The groups are shells around one centre, one inside the other: the same stretched ball of 7 dimensions in 9 sizes.
(in the rows, 128 means zero)
Known rows, each followed by its group:
[ 87 110  97 162  69 211 165 158 147 153  82 140 109 156 134  93 148 136
 120 152  71 141 140]	Bimur
[ 86 129 138 177  99 206 156 152 138 155  51 114 128 131 149  79 138 120
 105 156  74 120 155]	norep
[ 59 149 126 145  96 165 154 159 153 150  90 132 140 139 142  86 142 109
 110 144  99 134 142]	fofad
[ 91 141 135 159  99 178 141 146 166 127  99 145 119 129 151  87 126 103
 123 139  79 117 147]	lun
[131 114 134 181 127 160 120 140 124 128  97 124 149 135 133  87 122 111
 119 134 102 113 136]	Zokif
[ 84 162 122 147 100 161 142 161 175 129 119 153 110 133 149  87 133 105
 126 138  87 129 158]	Zokif
[147 121 134 179 141 135 122 129 131 102 132 138 136 116 141  90 108  91
 122 116 120 109 125]	labil
[134  88 113 176  93 185 148 134 133 118 110 146 129 140 131  97 120 117
 126 127  95 127 115]	fofad
[174  71 130 191 112 172 118 125 119 103 116 142 157 140 123  97 103 115
 134 117 102 114 111]	remos
[ 38 171 122 132  78 177 161 179 174 161  84 140 129 147 144  82 152 118
 113 153  84 145 165]	lun
[159 153 148 167 150 105 129 141 149  78 169 157 142  97 147  84  90  77
 128  96 143 122 138]	Zokif
[143 119 119 152 111 121 125 144 150  92 170 170 153 136 124  99 105  98
 140 102 131 135 115]	fofad
[115 154 118 147 135  99 124 146 152 104 167 155 137 124 137  94 118  85
 126 111 139 127 128]	fofad
[113 181 140 139 149  73 140 151 157  89 183 159 151  98 147  86 103  66
 119  95 167 135 131]	lun
[161  50  97 201  99 203 131 112 112 119 100 136 111 149 127 106 124 125
 129 135  78 108  99]	norep
[157  95 115 183 129 147 115 124 125 105 135 142 130 135 130  99 114 103
 130 119 110 110 114]	Did
[127  93 117 184  92 206 143 143 131 137  79 131 124 146 133  91 131 129
 122 144  74 122 136]	Luk
[100 139 127 170 116 172 133 146 148 135  94 131 115 131 148  86 134 107
 117 144  84 113 150]	Did
[ 97 161  94 142 120 116 147 156 159 117 164 159 103 129 140  95 134  96
 122 121 128 140 135]	remos
[112 174 139 151 132 122 133 163 161 112 141 149 135 116 146  80 117  92
 123 120 122 130 160]	Did
[147  92  96 163 113 128 125 131 129 101 163 159 142 146 118 107 116 105
 135 108 130 130  96]	Did
[ 32 189 133 134 113 142 157 159 169 147 101 132 123 119 160  81 145  88
 102 144 107 127 152]	norep
[ 92  82 114 181  77 228 144 144 122 168  40 113 135 164 128  92 150 142
 113 164  59 121 132]	Bimur
[146  85 128 188 107 186 125 135 121 126  89 129 147 144 127  92 119 122
 126 134  89 115 127]	Did
[ 27 181 137 133  91 168 165 169 174 157  81 134 131 130 156  79 147 102
 105 151  91 135 160]	norep
[118 109 113 165 122 138 114 133 128 124 124 136 148 147 126  99 128 105
 125 128 115 116 113]	remos
[ 72 209 141 117 136  72 133 168 179 107 174 162 154 112 148  83 118  70
 121 108 154 139 150]	Zokif
[109 131 127 178 129 164 125 137 136 134  94 123 118 129 146  87 132 104
 115 143  90 106 143]	Luk
[140  91 145 193 120 183 123 128 116 127  77 118 156 133 135  87 116 112
 118 135  92 104 127]	remos
[113 112  87 163  97 165 153 146 139 128 128 149 105 145 131  99 137 118
 123 132 103 138 123]	fofad
[ 84 119 114 148  86 167 129 151 152 140 104 145 147 160 127  97 138 118
 128 139  91 130 128]	remos
[160  92 150 194 115 186 118 127 132 108  93 135 148 128 138  88 103 109
 130 127  83 103 132]	Luk
[ 72 213 155 120 120 100 150 176 191 106 158 165 150 105 155  76 112  75
 121 110 138 144 165]	Zokif
[134 159 135 151 128 115 127 157 163  95 163 163 139 119 140  86 106  91
 133 108 128 132 148]	fofad
[131 167 135 151 135 106 144 153 161  89 172 163 133 104 147  85 103  81
 126 102 142 135 142]	labil
[ 98  93  92 147  63 181 144 149 152 133 120 161 136 169 118 106 137 128
 136 133  89 143 111]	Bimur
[137 106 145 194 127 181 132 129 121 125  80 118 138 121 145  84 116 106
 113 136  92 104 135]	Luk
[118 134 137 159 112 150 120 153 150 121 117 145 154 139 133  87 119 108
 129 127 103 124 145]	labil
[138  90 133 199 124 191 123 122 116 131  73 115 130 132 140  89 124 113
 116 143  80  97 128]	Luk
[128 179 128 144 129 106 144 157 179  83 186 176 112 103 152  86 103  79
 133 101 133 137 150]	lun
[151 106 119 163 102 146 142 140 145  93 155 166 142 131 129  98 103 104
 136 105 121 136 114]	labil
[141 139 110 144 107 117 141 154 165  86 188 182 130 129 131  98 106  97
 142  99 133 146 126]	labil
[149 104 107 178 119 152 146 134 127 106 139 147 119 126 134  97 116 106
 123 117 118 128 116]	remos
[149  63 123 202 114 195 119 111 110 124  80 121 134 142 132  98 120 116
 122 138  80  96 107]	Luk
[154 109 116 155  95 145 119 151 158  95 161 176 148 149 119  99 106 114
 150 108 109 137 127]	Bimur
[110 131 132 158  92 174 136 154 163 121 111 153 134 139 139  88 120 112
 132 132  85 127 147]	fofad
[ 91 129 126 156  99 167 126 140 161 127 107 146 129 141 142  94 129 103
 128 138  83 114 133]	norep
[104 130  89 142  87 148 150 156 164 117 155 170 111 147 130 101 132 112
 134 122 108 147 126]	remos
[135  59 104 184  77 211 148 132 119 133  86 137 137 158 121 101 128 135
 126 137  81 129 106]	Did
[ 89 195 136 144 147  99 155 160 156 113 150 142 127  97 157  78 121  75
 106 116 147 135 151]	Bimur
[ 96  86 108 191 104 209 147 123 113 156  55 107 110 143 142  95 147 121
 104 158  73 106 117]	Zokif
[144  93 144 189 136 155  98 117 118 116  98 122 161 134 133  93 112 100
 124 129 101  92 116]	Bimur
[ 80 153  72 134 104 123 162 160 155 129 164 161  96 141 134 101 148 105
 119 126 130 153 125]	Zokif
[132  83  97 172  86 182 160 138 127 122 118 148 126 145 125 101 125 123
 124 125 104 140 107]	Luk
[ 89 128 125 152 109 143 138 136 146 123 120 143 145 133 139  95 126  95
 118 126 114 122 115]	lun
[127 119 125 174 112 170 127 140 146 120 110 142 123 134 140  91 122 109
 127 133  88 115 139]	labil
[135 105 120 193 120 188 136 130 127 127  89 125 106 128 145  89 127 113
 117 141  82 107 136]	norep
[178  83 112 184 106 165 136 137 127  97 140 156 135 136 123  98 104 118
 137 111 110 131 117]	Bimur
[ 88  70 117 185  94 210 141 119 107 160  45 105 144 154 132  98 145 124
 105 156  77 107 102]	norep
[ 67 171 124 141 117 134 130 158 165 137 119 141 128 134 146  87 140  96
 118 139 105 124 151]	labil
[ 64 171 166 150 102 174 138 161 174 140  74 133 148 124 157  74 126  99
 116 146  79 117 170]	lun
[ 83 115  97 181 114 191 149 136 121 162  68 109  95 141 145  92 158 119
 101 161  80 113 133]	lun
[146  94 119 159  91 154 121 140 149 100 145 167 155 151 119 102 108 112
 145 112 106 131 114]	Did

New rows. What belongs after each?
[160  84 137 191 117 174 119 123 124 108 105 136 148 133 132  93 106 109
 129 123  96 107 118]	fofad
[129 143 145 163 115 152 129 150 161 106 127 154 138 122 144  84 108  99
 132 121 101 122 150]	fofad
[144  99  86 156 102 131 135 138 140 100 174 170 128 148 118 108 119 109
 139 107 128 141 101]	Did
[109  58 110 197  72 252 143 131 116 164  29 112 121 166 129  95 147 147
 116 167  42 111 125]	lun
[103 151 109 135  96 130 156 160 170 105 166 174 126 130 137  95 119  99
 131 111 126 151 131]	labil
[ 82  79 121 178  75 227 141 135 124 166  37 113 143 163 131  94 147 134
 113 163  58 114 122]	Luk
[125 143 152 159 127 128 123 141 154  99 137 151 157 116 143  87 102  85
 128 112 121 117 134]	fofad
[147  81 126 175 101 167 120 131 128 112 115 145 162 148 121  99 111 115
 134 120 102 120 110]	fofad
[ 43 142 126 158  85 208 158 153 156 168  49 119 115 142 153  84 155 118
 105 166  62 120 152]	lun
[124  87 147 190 124 178 108 114 117 129  72 114 159 137 137  92 119 104
 118 139  87  89 114]	lun
[111 165 116 150 144  97 140 147 149 104 167 151 121 111 146  90 120  80
 117 111 146 130 131]	remos
[162 136 111 151 127  97 127 148 154  76 202 179 135 124 128  98  99  91
 143  91 147 140 123]	Luk
[151 117 142 154 108 127 125 146 150  88 158 167 178 131 124  94  93  98
 140  97 132 135 119]	Bimur
[123  68 105 185  83 212 143 137 115 148  70 125 136 162 121  98 138 139
 120 147  76 125 117]	Luk
[166 134 131 176 159 101 118 132 131  85 168 148 137 107 139  91  99  81
 126 101 145 115 125]	lun
[124 127 121 169 139 125 130 132 127 113 135 135 135 121 139  93 120  91
 115 120 130 116 118]	fofad
[130 109  93 167  96 167 166 150 134 120 133 151 112 136 131  96 127 119
 122 123 113 147 123]	lun
[130  80  98 195 111 195 141 124 110 139  84 119 105 142 135  98 139 123
 113 146  84 112 116]	Zokif
[169  77 114 168 107 136 109 127 131  90 161 165 164 150 112 107 101 108
 146 102 123 125  95]	lun
[131 101  85 158  97 147 139 139 143 110 157 164 116 149 123 107 126 112
 135 117 114 137 107]	remos
[143  85 142 201 137 175 106 110 111 123  79 112 145 130 139  92 117 102
 117 137  89  85 117]	lun
[ 89 150 111 149 132 115 124 143 145 126 140 140 129 133 139  95 135  91
 117 128 125 121 126]	Did
[ 92 117 133 176 110 189 127 137 135 149  65 116 133 141 143  87 138 113
 113 153  75 105 139]	fofad
[154  94 108 170 101 155 143 137 136  99 148 161 134 136 126 100 109 111
 134 110 116 135 110]	fofad
[ 91 181 136 155 129 142 142 159 167 124 120 142 110 111 159  78 127  91
 115 134 103 122 167]	Bimur
[169 128 130 163 122 123 126 148 152  80 174 171 145 122 131  92  94  97
 142  97 130 134 132]	Did
[ 80 116 137 164 103 176 119 141 135 152  67 119 162 152 133  89 138 114
 116 150  84 110 132]	Luk
[143  90 111 169 111 144 127 127 128 105 142 151 146 141 124 103 114 104
 131 113 120 123  99]	labil
[141 104 139 164 102 153 135 139 141 102 130 155 168 133 128  94 102 104
 132 110 117 130 116]	Luk
[101 188 142 125 114 103 128 171 190  97 173 177 150 123 142  85 108  85
 139 106 129 141 157]	Did
[ 79 169 144 145 113 144 129 168 162 138 104 137 153 135 141  80 131 103
 119 137 104 128 163]	Zokif
[ 71 178 121 141 135 108 143 157 150 132 135 135 133 120 146  86 137  87
 107 128 136 131 141]	labil
[155 144 138 149 121 107 122 149 167  74 186 180 153 119 133  92  90  86
 145  92 136 134 132]	remos
[132  78  81 168  79 182 153 142 130 125 126 154 119 159 118 106 133 131
 131 128  99 144 107]	Did
[ 77 220 144 123 138  83 141 173 186 105 171 162 136 103 156  78 117  70
 120 111 145 138 165]	remos
[150  78 121 185 115 165 114 125 116 117 109 134 153 146 122  99 117 114
 128 126 102 112 110]	fofad
[121 102 102 179 115 166 160 135 113 131 108 127 120 130 135  95 132 112
 107 131 117 130 113]	lun
[116 154  99 132 111  99 150 156 165  93 197 180 124 126 133  99 115  90
 133  99 148 152 120]	Did
[105 147 152 152 113 141 133 154 155 116 118 145 166 126 139  83 112  97
 123 121 115 127 142]	fofad
[115  49 100 190  91 208 124 119 101 155  60 113 143 170 118 105 145 135
 118 153  75 108  97]	Luk
[124 138 139 147 101 138 136 158 162 103 144 165 162 132 131  89 106 102
 136 110 119 140 138]	labil
[ 48 176 112 132  97 148 170 173 164 148 114 142 120 132 146  85 148 105
 107 140 112 149 152]	Did
[128  86 107 181 107 178 133 134 115 136  95 127 136 150 125  97 133 123
 119 138  97 121 116]	fofad
[ 82 113 119 165  96 184 151 140 133 148  78 124 135 142 138  92 140 114
 109 145  92 123 123]	fofad
[ 58 151  95 143 106 146 148 151 154 146 118 139 107 142 143  96 152 103
 112 144 105 131 131]	Did
[ 82 123 100 165 110 165 162 143 125 149  96 122 116 135 140  93 147 111
 101 143 109 131 122]	Did
[ 48 162  98 132  94 147 167 162 162 146 122 146 110 138 144  92 151 104
 110 140 111 146 136]	Did
[108 162 148 158 133 130 140 153 149 115 123 138 146 110 149  79 115  89
 114 121 124 125 149]	fofad
[ 63 115 113 175 101 204 139 141 128 174  43 104 117 152 142  89 161 125
 103 171  66 110 139]	Luk
[ 70 119 123 159 102 172 134 142 134 155  75 120 148 150 135  92 145 113
 110 150  92 117 126]	labil
[ 75 166 124 140 116 125 154 157 155 128 132 144 137 122 145  87 131  92
 111 125 129 138 137]	fofad
[103 109 120 175 113 173 139 140 120 145  83 118 141 141 134  90 137 116
 110 143 100 120 127]	fofad
[117 154 139 146 102 142 142 160 174 101 146 168 140 123 142  86 107  97
 134 113 111 137 148]	fofad
[108 131 151 176 115 180 142 140 143 128  80 126 137 118 152  81 119 102
 113 138  88 111 145]	Did
[ 46 184 155 142 131 128 134 155 155 146  91 120 157 119 154  77 136  84
 101 141 116 116 152]	lun
[138 102 108 158  80 171 143 153 152 111 137 167 137 151 122  98 116 123
 141 118  99 145 126]	Did
[114 141 166 173 119 173 121 147 152 124  82 130 153 122 149  77 113 101
 122 137  84 107 159]	Luk
